All rows are made from the same 14 directions, up to rounding. Whole rows:
[[.00, .08, .08, -.11, -.04, .25, .15, -.02, .00, -.27, -.05, -.02, .07, .01, .26, -.04, .00, -.08],
[-.20, .09, .04, -.43, -.27, .06, .20, -.07, .04, .25, -.06, .24, -.03, .22, .29, .21, .07, .03],
[-.07, .16, -.03, .38, -.21, .19, -.11, .15, -.22, .17, -.03, .14, -.12, -.14, .11, -.22, -.16, .14],
[.06, -.02, .00, .20, .10, -.09, -.19, -.22, .20, -.05, -.23, -.21, .08, -.04, .01, -.06, .17, -.09],
[-.03, -.15, -.21, -.12, .06, -.22, .05, .08, -.19, -.37, .04, -.03, .14, -.09, -.11, -.10, -.04, .09],
[-.06, .13, .13, .31, .13, .04, .09, -.13, -.26, .20, .01, -.11, -.10, -.21, -.03, -.08, .08, .09],
[-.08, -.06, -.05, -.10, -.08, -.05, -.38, -.22, -.01, .48, -.14, -.26, .09, .06, -.27, -.07, .30, -.04],
[.54, .26, -.08, .15, .18, -.20, -.22, -.48, .21, .10, -.12, -.02, -.01, -.01, .08, .25, .19, -.03],
[.48, -.34, .02, -.24, -.19, -.09, -.20, .10, -.29, .01, -.06, .28, .24, .27, .03, -.07, -.17, .05],
[-.08, -.44, .19, .00, -.02, -.20, .11, .32, -.05, .16, .07, .12, -.11, .05, -.14, -.19, -.06, -.06],
[-.22, -.01, .10, .28, .18, .09, .04, .04, .22, -.02, -.05, .00, .35, .07, -.07, -.19, -.03, -.21],
[-.01, .01, -.05, -.01, -.12, -.23, .19, .14, -.03, -.13, -.01, .12, -.28, -.10, .17, -.09, .09, .03],
[-.02, -.07, .45, -.25, -.15, .07, .38, .03, -.18, .02, .02, -.20, -.04, -.01, .01, .03, -.10, .26],
[.28, -.07, .08, .35, .64, -.03, .01, -.02, .43, -.07, -.03, -.02, .08, -.07, -.03, .08, -.09, .05],
[.28, .08, .09, .11, .06, -.12, .04, .07, .01, -.14, -.10, .13, .01, .21, .08, .17, -.03, .08],
[-.01, -.03, .02, .20, .16, .20, .00, -.01, -.03, -.03, .04, .14, .18, -.01, .09, -.17, -.02, -.29],
[.08, -.09, .17, -.27, -.35, -.34, .37, -.10, .12, -.09, .30, .08, .12, -.19, -.08, -.21, -.17, -.19]]

The start of a row, then its end:
[.25, .22, -.06, -.05, .31, .12, .02, -.15, .12, .08, .04, .16, .04, .11, .19, .11]
[.26, -.26]
[.08, -.01, -.02, .07, -.25, -.22, -.07, .00, -.41, .23, .05, .36, -.01, .24, -.06, .13]
[-.04, -.09]
[-.19, -.18, -.12, -.01, .08, -.01, -.11, -.14, -.14, .18, .16, .06, .16, -.03, -.26, .16]
[-.22, .01]
[.21, -.19, -.31, -.16, .04, -.18, -.35, -.11, .14, .00, -.14, .01, .14, -.02, -.01, -.12]
[.12, .00]
[.39, -.10, -.04, -.20, -.14, .21, -.21, -.24, -.11, .04, .07, .18, -.11, .06, .21, .26]
[-.16, -.14]
[.18, -.11, .00, .16, .08, -.09, -.17, -.25, .35, .25, -.14, -.03, .00, -.22, .08, -.02]
[-.15, .22]
[.07, .07, -.11, .06, -.02, -.13, .07, -.21, -.04, .13, .06, .13, .28, -.30, .08, -.48]
[.10, -.14]
[-.06, -.09, .00, -.34, -.01, .12, .19, .13, -.11, -.20, .13, -.12, -.15, -.12, .02, .05]
[-.08, .18]
[.10, .18, -.05, .04, -.34, .11, -.20, -.04, -.01, -.09, -.05, -.06, -.06, .02, .04, .01]
[-.07, -.01]
[-.17, -.07, -.08, -.14, .07, .18, -.03, .08, -.10, -.20, -.03, .02, .19, .20, .00, .10]
[-.02, -.07]
[-.20, .14, -.35, .03, .13, -.16, .13, .20, .23, .09, .10, .31, -.20, -.16, .18, -.28]
[.30, -.22]
[-.01, .27, -.06, .39, .04, .16, -.06, .00, .04, .05, .04, .23, -.07, .05, .15, .01]
[.03, -.31]
[-.13, -.04, -.14, -.07, -.29, .04, -.25, -.15, .31, -.08, -.21, -.05, .17, .03, .09, .05]
[-.18, .08]
[-.02, -.04, .31, -.01, -.12, .04, .38, -.22, -.32, .19, .25, .03, -.08, -.31, .04, -.07]
[-.18, .01]
[.09, .13, .15, .15, .09, .09, .16, -.08, .01, -.34, .19, -.11, -.19, -.02, -.02, .24]
[-.04, -.30]
[-.06, -.07, .13, .14, .06, .35, .00, .08, .07, .01, -.11, .02, -.36, -.04, .33, .14]
[-.09, .04]
[-.04, .42, -.05, -.03, -.10, -.07, .05, -.08, .35, -.12, -.13, -.15, .14, .04, .02, .07]
[.05, .21]
[.00, .09, -.04, -.02, .36, .16, .13, -.16, -.20, -.08, -.05, .06, .07, .04, .20, .15]
[.18, -.05]
[.03, .29, -.16, -.08, -.30, .00, -.22, -.06, .29, -.25, -.15, -.31, .09, -.03, -.06, -.02]
[-.02, .20]
[.18, -.03, .03, .18, -.01, .11, -.12, .20, -.03, .10, -.20, .24, -.12, .13, .29, -.11]
[.03, .03]
[.11, -.08, .28, -.03, -.03, -.12, .03, -.24, .14, .06, -.13, -.40, .02, -.14, -.05, -.28]
[.34, -.20]
[-.44, -.31, .33, -.04, .20, -.17, .35, .05, .07, .30, -.08, -.11, .30, -.01, -.20, -.15]
[-.04, .25]
[.09, .01, -.04, .19, -.09, .09, -.30, .19, -.12, .08, -.23, -.10, -.25, .01, .06, -.09]
[.08, .24]
[.20, .17, .01, .02, -.10, -.12, -.03, .03, .24, -.06, .16, -.13, .03, -.08, -.19, -.22]
[.09, -.21]
[-.10, -.14, -.06, .09, -.08, .03, -.10, .24, .11, -.02, .15, .16, -.21, .10, -.07, .03]
[-.08, -.32]
[-.20, -.16, .03, .25, -.11, -.13, -.05, .01, -.03, .33, .02, .07, -.06, -.20, -.08, -.26]
[-.06, -.02]
[-.23, .16, .21, .34, -.13, .21, .17, -.01, .22, -.17, .13, -.12, .08, -.19, -.01, -.23]
[-.17, -.31]
[.00, -.16, .09, -.16, -.11, .00, -.03, -.25, -.30, .19, .24, -.04, -.17, -.01, -.19, .28]
[-.04, -.22]
[-.07, -.13, .14, .20, .28, -.09, .13, .00, .09, .14, .01, .13, -.03, .07, .00, .09]
[.04, -.16]
[.15, -.06, .00, -.14, .21, .12, -.09, .02, .06, -.01, .04, -.09, -.15, .07, -.03, .18]
[.09, -.04]
[-.21, -.02, -.15, .07, -.12, -.11, .04, .08, -.14, -.03, -.02, .11, .02, -.13, .06, -.22]
[.01, .03]
[-.13, -.07, -.05, .24, -.01, -.34, .19, .09, .22, -.13, .00, .00, -.31, -.35, .08, -.18]
[-.03, .09]
[.04, .05, .09, -.06, .17, .20, -.06, .46, -.09, .16, .07, .00, -.01, .35, -.23, .00]
[.14, .01]
[.07, -.32, .05, -.01, .19, -.35, -.06, -.04, .19, .12, -.19, -.01, .35, .09, -.16, -.16]
[.05, .09]
[-.39, .29, -.18, -.10, -.14, -.11, .03, -.15, -.13, .06, .15, -.23, -.03, -.09, -.30, .09]
[.18, -.03]
[.19, -.04, .02, .16, .21, -.05, -.07, .00, .19, -.12, -.02, -.05, -.14, .00, -.02, .17]
[-.05, .01]
[-.02, -.13, .03, -.13, -.11, -.20, .01, .41, -.31, -.09, .17, -.02, .03, .25, -.42, -.06]
[.02, -.02]
[-.31, -.03, .11, .15, .12, .19, .17, .16, -.01, -.05, -.10, -.08, -.15, -.09, .15, -.06]
[.01, .12]
[.10, .21, .25, -.04, -.43, .24, .07, .29, -.11, -.12, .22, .03, -.37, .25, -.01, .20]
[-.11, -.23]
[-.08, -.15, .06, .22, .16, -.36, .18, .36, -.19, .11, .12, .16, -.19, .03, -.23, -.06]
[.01, .10]
[-.11, -.05, .17, -.03, .09, .25, .07, .32, .14, .14, -.13, .11, .06, .25, .15, -.09]
[.04, .03]
[.24, -.01, -.17, .25, .17, -.16, -.05, .00, -.01, -.06, -.09, .18, -.12, -.20, .20, -.08]
[-.05, .20]
[.03, .00, .09, -.16, -.23, .09, .16, .03, -.28, -.03, .27, .02, .08, -.14, -.06, -.31]
[-.02, -.23]
[.23, -.15, .02, -.08, .06, .07, -.14, -.03, -.14, .02, .03, -.09, -.44, -.02, .03, .29]
[.03, .04]
[.19, .01, -.12, -.16, -.04, .08, -.14, .00, .25, .22, .00, .10, -.12, -.09, .16, -.10]
[.04, .03]
[-.12, -.15, -.45, .06, .05, -.09, -.27, -.01, -.31, -.26, .05, .12, .10, -.03, -.09, -.10]
[.09, -.31]
[-.08, -.06, -.01, -.08, -.13, .14, .06, .00, .01, .19, -.09, .23, -.04, -.09, .34, -.12]
[-.08, .12]
[.19, -.24, -.12, .07, -.01, -.08, -.14, .09, -.02, .07, .09, .12, -.10, -.22, -.03, -.15]
[-.23, .15]
[-.33, .15, -.10, .19, -.15, .23, -.17, .07, -.10, .07, -.11, -.02, -.08, .05, .03, .10]
[-.08, .12]
[-.12, .33, -.02, -.09, .12, .35, .01, .07, -.45, -.04, .03, -.17, .02, .17, -.05, .04]
[.35, -.08]
[.00, -.24, .17, -.20, .09, .15, .01, -.02, -.03, .27, .05, .00, -.08, .08, .02, -.02]
[.17, -.25]
[-.10, .12, -.33, -.14, -.03, .02, -.19, -.13, .26, -.09, .19, -.10, .11, -.11, -.18, -.07]
[.08, -.32]
[.08, -.12, .08, .18, .17, .07, -.09, .19, .06, .22, -.04, .05, .05, .00, -.07, -.14]
[-.12, .19]
[.25, .19, -.14, -.06, -.01, .15, -.07, -.21, -.13, .08, .05, .12, .18, -.13, .18, -.23]
[.11, -.13]
[-.27, -.24, -.13, -.14, -.05, -.06, -.10, .10, .10, .05, -.11, -.01, -.10, .02, .02, -.01]
[.07, .02]
[-.12, -.39, -.06, -.27, -.13, .00, -.16, -.10, .17, .16, .15, .00, -.24, -.06, -.08, .16]
[-.09, -.26]
[.23, -.20, .08, .01, -.07, .01, -.08, -.01, .07, .05, -.10, .29, -.03, .16, .21, .26]
[-.33, .14]
[-.11, .20, -.29, -.07, .38, .00, -.01, .00, .19, .28, .22, .10, .04, -.05, -.17, .05]
[.16, -.04]
[-.11, .27, .06, .02, .01, -.20, .04, .07, -.13, .42, .07, .09, .08, .35, -.32, .16]
[.25, -.04]
[-.43, .24, -.09, -.07, .01, .35, .17, -.02, -.26, .01, .14, .00, -.07, -.05, .07, .13]
[.02, -.03]
[-.27, -.08, -.25, -.26, -.17, -.12, -.03, -.04, -.10, .07, .10, .07, .07, -.04, -.13, .10]
[-.14, .16]
[-.12, -.17, -.03, -.10, .27, -.11, .07, .32, .21, .26, .06, .08, .25, .04, -.23, -.27]
[.00, .19]
[.01, -.07, -.11, .13, .05, .04, -.17, .22, .05, -.11, .09, .01, .11, .03, -.22, -.10]
[-.17, -.02]
[-.11, .05, -.01, -.12, -.20, -.09, .05, -.13, -.11, .25, -.11, .17, .32, .07, .09, -.19]
[.07, .04]
[.04, .21, -.06, -.10, -.06, -.12, .14, -.18, .10, .14, .22, .04, .13, -.18, -.12, .00]
[-.13, .12]
